There are 3 ways to turn a row about zero (a turn may also mirror it). The second row of each pair is the first, turned, with some noise. The first 18 pairs use one turn. New pairs use 2 turns, one after the other, and a turn may come again.
(in the rows, 128 means zero)
Known pairs, each followed by its turns in order:
[137 139 176 109 128]
[146 103 100 157 108] => nibat

[158 168 111  88  89]
[104 125 116 141  59] => Tige

[137 107 141 104  97]
[ 91 138 145 113 116] => Tige

[158 144 107  88  79]
[120  99  77  95 155] => nibat

[176  91 104 166 123]
[122 176  81  92 146] => Tige

[160  77  94 152  86]
[ 74 172 172 130 146] => Neful

[ 87 111 142  99 156]
[159 125 120 147  78] => Neful

[116 121 123 151 166]
[129 162 154 145 124] => nibat

[142 152 179 150 146]
[110 134 124 181 157] => Tige

[159 152 130 113 170]
[120 107  82 149 141] => Neful

[ 83 122 179 125 174]
[169 130  86 113  76] => Neful

[132 158 126 106  77]
[159 116 161 131 170] => Neful

[148 121 118 105 124]
[125 148 135 119 102] => Tige

[166  83 140  78 147]
[177 154  87 105  98] => nibat

[ 77 146 124 148 101]
[ 82  97 163 126 121] => nibat

[ 92  79 149 155 159]
[149 148 181 130  87] => nibat

[123 173  94 146 168]
[102  67 106 116 126] => Neful

[ 82  95  98  77 158]
[174 119 190  91 113] => Tige

New pairs. What belongs after each?
[108 138 114  92 100]
[154 160 158 134 129] => Tige Neful

[146 122 107  93  82]
[118 115 143 188 108] => nibat Neful

[151 122 146 145 178]
[158 102 111  99  98] => Neful Tige

[131 103 141  88 116]
[121  97 116 148  98] => Tige nibat

[105 109 139  79  92]
[133 142 184 163 126] => nibat Neful

[125 176 161 110  87]
[135 143 180  79 119] => nibat nibat

[172  86 134 106 131]
[142 140  80 112 164] => nibat nibat

[110 151  77 124 152]
[ 99 176 103 113 104] => Tige Tige

[134 101 151 164 157]
[162 103 121 162 147] => nibat nibat

[103  79 126 127 126]
[158 129 142  97 157] => Neful Neful

[ 82 152 121 149 136]
[173 146 140 103 128] => Tige nibat

[143 147  89 146 165]
[114 137 164  91 101] => Neful nibat

[ 88 147 154 109 168]
[104 159 101  89 101] => Neful Tige

[107 143  82 144  92]
[156 114 129 138  75] => Neful nibat

[ 79 164 111  90 149]
[ 89 170 114  82 150] => Neful Tige

[139 119  96  96 163]
[142 133 120 130 186] => Tige Neful

[108 112 102 163 145]
[174 132 100 113 133] => nibat Neful

[148 110  76  98 100]
[142  94 131 186 118] => nibat Neful

[124 101  80 118 168]
[149 126  72 139 152] => Tige nibat

[ 94 136 177 138 141]
[ 85 114 100 110 160] => nibat Tige

[166 160  81 162 162]
[ 69  99 138 133 176] => Tige Neful

[ 88 113  91 153 160]
[132 199 133 129 110] => Tige Tige

[154 141 101 128 163]
[123  82 105 117 138] => nibat Neful

[149  92  99 136 162]
[139 108 168  92 108] => Neful Neful

[108 120 146 164  83]
[127 121 139 150  65] => Tige Neful

[109 139 160 135 122]
[125 140 120 113  94] => Tige Neful

[128 150  87 136 141]
[148 125 112 102 163] => Tige nibat

[ 95 122 102 155 131]
[104 139 117 171 124] => Tige Neful

[147 169 121 144 161]
[103 122 149 157  90] => Neful Neful

